The groups are shells around one centre, one inside the other: the same stretched ball of 4 dimensions in 10 sizes.
Some rows, each with its group after it:
[ 0.40 -1.53  5.67 -0.71 -2.49  1.75 -3.60  0.11 -0.09  1.43 -4.17 -5.00
 -2.29  1.56  5.96 -2.02 -0.89  2.65 -1.07  0.09 -3.66] -> X
[ 1.46 -1.96  5.59 -0.71 -2.38  1.70 -3.29  0.05  0.40  0.59 -3.13 -4.69
 -2.05  0.71  5.45 -2.14 -0.83  2.55 -1.39  0.26 -3.54] -> B
[-0.34 -1.71  5.72 -0.79 -2.29  1.86 -3.91 -0.04 -0.23  1.64 -4.72 -5.37
 -2.62  1.76  6.32 -2.17 -1.05  2.43 -0.70 -0.03 -3.73] -> R
[ 2.60 -0.35  5.61 -0.35 -3.84  1.28 -2.96  1.24 -0.30  1.91 -2.80 -3.37
 -0.95  1.72  5.01 -0.68 -0.25  4.28 -3.01  0.55 -3.44] -> X
[ 2.32 -3.48  5.99 -0.82 -2.19  1.55 -3.84  0.50  0.86  0.27 -1.76 -4.44
 -2.04 -0.25  5.13 -3.19 -1.01  2.42 -1.75  0.02 -3.74] -> S
[ 4.97 -3.39  6.77 -0.51 -3.17  0.70 -3.28  1.91  1.14  0.85  0.43 -2.91
 -1.10 -0.13  3.96 -4.42 -0.48  3.39 -2.85 -0.04 -3.82] -> P
[ 3.05 -0.40  5.51 -0.35 -3.46  1.29 -2.30  0.69  0.20  1.01 -2.42 -3.51
 -1.04  1.27  4.69 -1.22 -0.21  3.68 -2.49  0.67 -3.29] -> W
[ 2.28 -1.10  5.42 -0.50 -3.50  1.53 -3.46  1.06 -0.20  1.50 -2.77 -3.65
 -1.10  1.07  5.21 -0.35 -0.49  4.10 -3.13  0.55 -3.48] -> P
[ 5.59 -2.29  6.05 -0.37 -3.61  0.84 -2.65  1.72  1.02  0.36  0.47 -2.44
 -0.43 -0.36  3.63 -2.44 -0.18  4.03 -3.76  0.54 -3.45] -> S
[-0.11  0.11  5.03 -0.56 -3.20  1.96 -3.43  0.15 -0.86  2.03 -5.26 -4.73
 -1.80  2.33  6.22  0.44 -0.63  3.65 -1.92  0.53 -3.41] -> D
[ 5.66 -2.08  6.24 -0.31 -3.70  0.70 -2.49  1.83  1.00  0.63  0.47 -2.38
 -0.45  0.00  3.58 -2.92 -0.10  4.02 -3.55  0.46 -3.50] -> N
[ 3.13 -3.32  6.85 -0.64 -2.54  0.92 -3.47  1.21  0.93  1.15 -1.15 -3.97
 -2.00  0.61  4.75 -5.19 -0.77  2.51 -1.34 -0.35 -3.95] -> D
[ 5.86 -2.52  6.60 -0.31 -3.93  0.52 -2.96  2.43  0.88  1.20  0.82 -2.12
 -0.38  0.10  3.58 -3.34 -0.14  4.33 -3.89  0.24 -3.69] -> L
[ 4.84 -2.53  6.12 -0.46 -3.42  0.95 -3.05  1.64  0.87  0.62 -0.04 -2.80
 -0.75 -0.17  4.01 -2.60 -0.36  3.83 -3.44  0.37 -3.57] -> B
[ 3.51 -3.63  6.45 -0.71 -2.25  1.14 -3.28  0.75  1.30  0.10 -0.72 -4.03
 -1.90 -0.31  4.54 -4.59 -0.82  2.27 -1.54 -0.08 -3.76] -> S
[ 1.00 -2.07  5.30 -0.79 -2.23  1.95 -3.55 -0.20  0.32  0.39 -3.48 -4.94
 -2.13  0.48  5.68 -1.44 -0.95  2.51 -1.48  0.34 -3.49] -> N
[ 3.66 -0.80  5.86 -0.32 -3.74  1.04 -2.59  1.34  0.20  1.43 -1.74 -3.09
 -0.83  1.24  4.49 -1.68 -0.17  4.06 -2.95  0.51 -3.44] -> P
[ 3.35 -2.82  6.75 -0.55 -3.19  0.87 -3.69  1.79  0.49  1.78 -1.15 -3.45
 -1.52  0.91  4.74 -4.06 -0.61  3.41 -2.32 -0.20 -3.93] -> A
[ 3.11 -3.60  6.73 -0.71 -2.22  1.04 -3.35  0.83  1.18  0.58 -1.07 -4.21
 -2.15  0.19  4.73 -5.31 -0.86  2.11 -1.07 -0.30 -3.89] -> L
[ 2.88 -1.56  5.60 -0.54 -2.84  1.42 -2.67  0.40  0.61  0.38 -2.10 -3.94
 -1.45  0.53  4.76 -2.03 -0.51  3.01 -2.05  0.48 -3.40] -> P
[ 5.40 -2.85  6.82 -0.40 -3.46  0.53 -2.90  2.07  1.08  1.04  0.57 -2.60
 -0.87  0.18  3.74 -4.43 -0.29  3.64 -2.96  0.03 -3.77] -> A
[ 4.80 -1.15  6.25 -0.24 -3.95  0.69 -2.41  1.83  0.49  1.44 -0.63 -2.54
 -0.56  1.04  3.97 -2.60 -0.02  4.21 -3.24  0.42 -3.52] -> W
[ 5.60 -4.24  7.15 -0.55 -3.00  0.51 -3.40  2.13  1.51  0.65  1.31 -2.78
 -1.17 -0.57  3.69 -5.60 -0.54  3.13 -2.75 -0.25 -3.95] -> L
[ 3.33 -1.06  5.87 -0.36 -4.03  1.12 -3.37  1.85 -0.19  2.07 -1.89 -2.94
 -0.71  1.32  4.76 -1.00 -0.26  4.64 -3.65  0.43 -3.58] -> L
[ 1.75 -2.18  5.93 -0.65 -3.07  1.49 -4.09  1.16 -0.07  1.75 -2.75 -4.05
 -1.67  1.05  5.48 -1.82 -0.78  3.55 -2.47  0.08 -3.77] -> N
[ 4.10 -3.63  6.41 -0.66 -2.50  1.07 -3.24  1.02  1.33  0.07 -0.21 -3.66
 -1.58 -0.53  4.28 -4.30 -0.72  2.61 -2.09  0.02 -3.72] -> X
[ 2.58 -2.44  5.58 -0.69 -2.42  1.60 -3.14  0.21  0.79  0.00 -2.00 -4.27
 -1.72 -0.07  4.94 -2.23 -0.76  2.65 -1.92  0.38 -3.48] -> X
[-0.09 -0.67  5.41 -0.63 -3.10  1.85 -3.92  0.49 -0.78  2.29 -4.92 -4.76
 -1.96  2.21  6.28 -0.44 -0.77  3.55 -1.84  0.26 -3.62] -> D
[ 1.95 -3.21  6.06 -0.81 -2.12  1.54 -3.71  0.36  0.77  0.45 -2.20 -4.65
 -2.23  0.16  5.28 -3.48 -1.01  2.25 -1.31 -0.05 -3.75] -> A
[ 0.51 -1.75  5.36 -0.75 -2.70  1.93 -4.08  0.34 -0.25  1.37 -3.98 -4.76
 -1.99  1.09  6.01 -0.77 -0.94  3.18 -2.00  0.27 -3.61] -> N
[ 2.37 -0.78  5.89 -0.41 -3.61  1.23 -3.13  1.25 -0.21  2.03 -2.82 -3.59
 -1.24  1.80  5.12 -1.57 -0.36  3.96 -2.53  0.32 -3.58] -> B
[ 3.54 -2.11  6.64 -0.44 -3.49  0.80 -3.34  1.84  0.34  1.96 -1.28 -3.22
 -1.28  1.26  4.62 -3.62 -0.43  3.70 -2.49 -0.07 -3.83] -> A
[ 2.58 -0.41  5.34 -0.39 -3.71  1.44 -2.94  0.99 -0.21  1.48 -2.81 -3.46
 -0.91  1.36  5.01 -0.17 -0.29  4.22 -3.13  0.70 -3.36] -> B
[ 2.66 -0.64  5.00 -0.45 -3.62  1.65 -3.08  0.83 -0.13  1.01 -2.64 -3.46
 -0.78  0.77  4.98  0.63 -0.35  4.29 -3.54  0.87 -3.26] -> W
[ 4.47 -4.22  6.83 -0.68 -2.37  0.85 -3.30  1.23  1.58  0.10  0.33 -3.60
 -1.73 -0.62  4.12 -5.54 -0.77  2.35 -1.79 -0.22 -3.87] -> R
[ 5.76 -4.06  6.69 -0.56 -2.88  0.71 -3.11  1.71  1.66 -0.07  1.35 -2.82
 -1.04 -1.07  3.57 -4.75 -0.52  3.07 -2.93  0.05 -3.75] -> R
[ 6.15 -2.38  6.55 -0.28 -3.91  0.50 -2.65  2.31  1.03  0.93  1.01 -2.05
 -0.31 -0.01  3.40 -3.38 -0.06  4.26 -3.85  0.33 -3.60] -> R
[ 2.50 -1.26  6.33 -0.43 -3.32  1.02 -3.01  1.22  0.09  2.00 -2.52 -3.76
 -1.56  1.86  5.02 -3.13 -0.42  3.41 -1.83  0.04 -3.71] -> W
[ 1.13 -2.13  5.78 -0.72 -2.88  1.65 -4.19  0.86 -0.17  1.70 -3.30 -4.41
 -1.87  1.12  5.77 -1.58 -0.88  3.36 -2.19  0.09 -3.75] -> S
[ 2.67 -1.22  6.35 -0.41 -3.59  0.97 -3.20  1.56 -0.07  2.30 -2.39 -3.50
 -1.35  1.90  5.00 -2.75 -0.38  3.81 -2.29  0.06 -3.74] -> D

New rows, each followed by its group:
[ 2.84 -2.96  6.76 -0.61 -2.76  0.97 -3.59  1.33  0.64  1.51 -1.54 -3.93
 -1.91  0.93  4.91 -4.59 -0.74  2.81 -1.58 -0.29 -3.93] -> A
[ 2.54 -0.51  5.04 -0.45 -3.45  1.63 -2.81  0.58 -0.04  0.87 -2.81 -3.63
 -0.95  0.91  4.99  0.22 -0.35  3.98 -3.08  0.84 -3.23] -> X
[-0.54 -0.68  4.82 -0.74 -2.58  2.26 -3.69 -0.40 -0.56  1.25 -5.31 -5.26
 -2.17  1.59  6.41  0.36 -0.91  3.01 -1.54  0.53 -3.40] -> W
[ 2.82 -3.38  6.70 -0.70 -2.28  1.07 -3.40  0.83  1.02  0.80 -1.40 -4.26
 -2.18  0.44  4.87 -5.11 -0.86  2.19 -1.05 -0.30 -3.89] -> R
[ 2.69 -0.38  5.03 -0.42 -3.44  1.60 -2.58  0.50  0.05  0.74 -2.74 -3.62
 -0.92  0.90  4.88  0.10 -0.30  3.90 -2.97  0.88 -3.20] -> N
[ 1.65 -0.57  4.85 -0.55 -2.97  1.88 -2.81 -0.05  0.00  0.54 -3.53 -4.28
 -1.39  0.88  5.34  0.18 -0.53  3.38 -2.35  0.82 -3.21] -> S
[ 1.91 -2.35  5.27 -0.76 -2.42  1.85 -3.52  0.09  0.51  0.09 -2.59 -4.47
 -1.75 -0.08  5.29 -1.21 -0.88  2.83 -2.17  0.47 -3.45] -> D
[ 4.82 -2.11  6.68 -0.33 -3.89  0.58 -3.10  2.31  0.53  1.81 -0.20 -2.52
 -0.72  0.87  4.05 -3.44 -0.21  4.20 -3.32  0.09 -3.76] -> W
[ 3.11 -1.48  6.13 -0.46 -3.05  1.08 -2.59  0.83  0.55  1.05 -1.93 -3.74
 -1.48  1.13  4.67 -3.14 -0.40  3.07 -1.79  0.23 -3.55] -> D
[ 5.56 -3.55  6.57 -0.53 -2.92  0.75 -2.82  1.52  1.58 -0.04  0.98 -2.89
 -1.03 -0.79  3.61 -4.51 -0.45  3.05 -2.76  0.14 -3.67] -> S
[ 4.88 -3.21  6.63 -0.53 -2.88  0.77 -2.85  1.40  1.35  0.34  0.27 -3.17
 -1.27 -0.23  3.91 -4.62 -0.48  2.93 -2.32  0.04 -3.72] -> X
[ 5.33 -2.84  6.52 -0.44 -3.17  0.70 -2.64  1.58  1.29  0.38  0.48 -2.83
 -0.95 -0.21  3.71 -4.14 -0.32  3.31 -2.76  0.19 -3.63] -> X
[-0.46 -1.36  5.36 -0.77 -2.49  2.03 -4.00 -0.04 -0.45  1.63 -4.96 -5.26
 -2.39  1.69  6.40 -0.98 -1.01  2.82 -1.23  0.17 -3.63] -> S
[ 1.84  0.45  4.77 -0.38 -3.77  1.75 -2.78  0.55 -0.54  1.41 -3.78 -3.70
 -0.87  1.59  5.31  1.31 -0.25  4.38 -3.21  0.97 -3.16] -> L
[ 1.63 -1.04  5.13 -0.58 -3.21  1.79 -3.49  0.57 -0.21  1.18 -3.34 -4.07
 -1.33  0.97  5.47  0.07 -0.61  3.80 -2.82  0.62 -3.41] -> P
[ 0.24 -1.49  5.52 -0.73 -2.57  1.85 -3.79  0.14 -0.24  1.49 -4.32 -4.97
 -2.22  1.52  6.07 -1.42 -0.91  2.85 -1.36  0.17 -3.63] -> B
[ 0.05 -1.54  5.55 -0.74 -2.49  1.86 -3.83  0.07 -0.24  1.52 -4.46 -5.10
 -2.34  1.58  6.16 -1.58 -0.96  2.74 -1.19  0.11 -3.65] -> X
[ 0.81 -0.14  5.43 -0.49 -3.14  1.63 -2.96  0.28 -0.43  1.80 -4.40 -4.49
 -1.76  2.20  5.75 -0.90 -0.52  3.35 -1.61  0.42 -3.44] -> W
[ 2.95 -0.26  5.46 -0.33 -3.68  1.31 -2.51  0.91 -0.02  1.33 -2.56 -3.39
 -0.91  1.43  4.78 -0.72 -0.19  4.03 -2.86  0.68 -3.32] -> A
[ 0.68 -1.04  4.99 -0.68 -2.85  2.01 -3.61  0.09 -0.30  1.08 -4.14 -4.65
 -1.74  1.10  5.88  0.12 -0.79  3.36 -2.22  0.57 -3.41] -> X
[ 3.21 -2.28  5.97 -0.55 -3.35  1.25 -3.69  1.49  0.28  1.34 -1.49 -3.39
 -1.15  0.50  4.82 -1.91 -0.57  3.86 -3.13  0.25 -3.67] -> X
[ 3.36 -1.74  5.95 -0.50 -2.87  1.18 -2.52  0.62  0.78  0.49 -1.63 -3.75
 -1.45  0.60  4.53 -2.94 -0.44  2.93 -1.90  0.34 -3.48] -> S
[ 5.34 -4.32  6.82 -0.62 -2.69  0.72 -3.31  1.65  1.65  0.06  1.11 -3.07
 -1.29 -0.97  3.76 -5.20 -0.65  2.81 -2.57 -0.11 -3.83] -> R
[ 2.11 -3.53  6.05 -0.83 -2.32  1.55 -4.18  0.75  0.64  0.67 -1.92 -4.41
 -2.03 -0.07  5.29 -3.00 -1.04  2.67 -1.95 -0.05 -3.81] -> R
[ 2.66 -3.91  6.29 -0.83 -2.22  1.38 -4.01  0.82  0.96  0.45 -1.30 -4.29
 -2.04 -0.30  5.01 -3.89 -1.03  2.45 -1.78 -0.15 -3.86] -> W
[ 2.50 -0.65  5.12 -0.46 -3.59  1.61 -3.11  0.85 -0.17  1.17 -2.78 -3.54
 -0.90  0.96  5.06  0.32 -0.37  4.20 -3.33  0.78 -3.31] -> A
[ 2.85 -2.94  6.14 -0.69 -2.37  1.32 -3.24  0.56  0.94  0.33 -1.55 -4.20
 -1.89  0.10  4.82 -3.66 -0.78  2.45 -1.58  0.06 -3.68] -> B
[ 1.49  0.21  5.25 -0.41 -3.42  1.58 -2.63  0.38 -0.37  1.60 -3.98 -4.08
 -1.37  2.03  5.42 -0.35 -0.33  3.69 -2.12  0.65 -3.30] -> R
[ 0.82  0.25  5.12 -0.45 -3.66  1.74 -3.32  0.68 -0.86  2.22 -4.55 -4.10
 -1.32  2.27  5.84  0.63 -0.43  4.21 -2.65  0.63 -3.39] -> W
[ 2.50 -3.44  6.28 -0.77 -2.38  1.35 -3.89  0.85  0.77  0.73 -1.64 -4.26
 -2.01  0.10  5.09 -3.70 -0.94  2.60 -1.76 -0.11 -3.84] -> P
[ 1.23 -0.86  5.70 -0.54 -3.04  1.52 -3.19  0.52 -0.20  1.71 -3.74 -4.38
 -1.80  1.85  5.59 -1.67 -0.59  3.24 -1.66  0.26 -3.56] -> B
[ 5.26 -1.45  6.05 -0.26 -3.95  0.77 -2.48  1.84  0.66  0.99 -0.13 -2.37
 -0.36  0.42  3.77 -2.12 -0.04  4.34 -3.72  0.55 -3.44] -> S
[ 5.52 -2.82  6.31 -0.42 -3.53  0.79 -3.02  1.95  1.05  0.58  0.66 -2.48
 -0.57 -0.40  3.71 -3.02 -0.29  3.96 -3.70  0.34 -3.61] -> S
[ 4.48 -3.32  6.14 -0.61 -2.75  1.10 -3.14  1.12  1.26 -0.06 -0.03 -3.35
 -1.23 -0.70  4.12 -3.40 -0.60  3.02 -2.70  0.25 -3.60] -> X
[ 2.27  0.29  5.36 -0.32 -3.79  1.38 -2.55  0.83 -0.37  1.76 -3.35 -3.56
 -0.99  1.98  5.09 -0.28 -0.17  4.16 -2.71  0.69 -3.30] -> R
[ 3.41 -0.96  5.70 -0.37 -3.82  1.18 -3.02  1.46  0.01  1.55 -1.88 -3.07
 -0.76  1.10  4.66 -0.99 -0.24  4.33 -3.38  0.55 -3.47] -> B
[ 0.98 -0.99  4.97 -0.64 -3.14  1.97 -3.75  0.43 -0.43  1.31 -3.90 -4.33
 -1.48  1.09  5.80  0.54 -0.71  3.80 -2.77  0.62 -3.41] -> W
[ 4.90 -2.79  6.36 -0.48 -2.90  0.86 -2.53  1.15  1.35  0.07  0.10 -3.17
 -1.16 -0.26  3.85 -4.06 -0.40  2.95 -2.37  0.24 -3.58] -> S
[ 2.95 -2.06  5.50 -0.60 -3.14  1.52 -3.49  0.96  0.34  0.71 -1.82 -3.63
 -1.16  0.16  4.88 -1.06 -0.60  3.70 -3.10  0.50 -3.49] -> X
[ 0.56 -1.62  5.59 -0.73 -2.42  1.79 -3.53  0.01  0.01  1.16 -4.01 -4.99
 -2.26  1.32  5.88 -1.89 -0.90  2.60 -1.14  0.17 -3.60] -> P
[ 1.92 -2.94  5.78 -0.80 -2.16  1.66 -3.60  0.19  0.73  0.25 -2.34 -4.63
 -2.11  0.04  5.28 -2.81 -0.97  2.35 -1.49  0.13 -3.64] -> A
[ 2.90 -3.55  6.02 -0.79 -2.13  1.44 -3.51  0.44  1.13 -0.10 -1.26 -4.30
 -1.95 -0.49  4.83 -3.54 -0.93  2.30 -1.71  0.08 -3.68] -> D
[ 3.04 -0.64  5.94 -0.33 -3.82  1.07 -2.88  1.44 -0.11  1.97 -2.31 -3.23
 -0.98  1.72  4.80 -1.62 -0.21  4.16 -2.84  0.39 -3.53] -> A
[ 3.73 -1.87  6.64 -0.40 -3.30  0.74 -2.78  1.48  0.60  1.55 -1.23 -3.33
 -1.37  1.26  4.44 -4.11 -0.35  3.30 -1.99 -0.02 -3.74] -> R
[ 1.22 -0.78  4.99 -0.60 -2.75  1.90 -2.95 -0.18  0.03  0.60 -3.81 -4.58
 -1.70  1.00  5.53 -0.33 -0.64  3.06 -1.89  0.67 -3.28] -> N
[ 1.55 -2.14  5.34 -0.75 -2.38  1.85 -3.46  0.00  0.42  0.30 -2.97 -4.64
 -1.91  0.27  5.43 -1.44 -0.88  2.69 -1.81  0.41 -3.48] -> X
[ 0.35 -1.91  5.50 -0.78 -2.49  1.90 -4.04  0.20 -0.15  1.32 -4.06 -4.96
 -2.21  1.15  6.06 -1.37 -1.00  2.85 -1.56  0.16 -3.67] -> X
[ 0.61 -2.33  5.81 -0.78 -2.56  1.75 -4.27  0.56 -0.11  1.59 -3.65 -4.80
 -2.21  1.14  5.98 -1.98 -1.03  2.94 -1.65 -0.03 -3.80] -> S
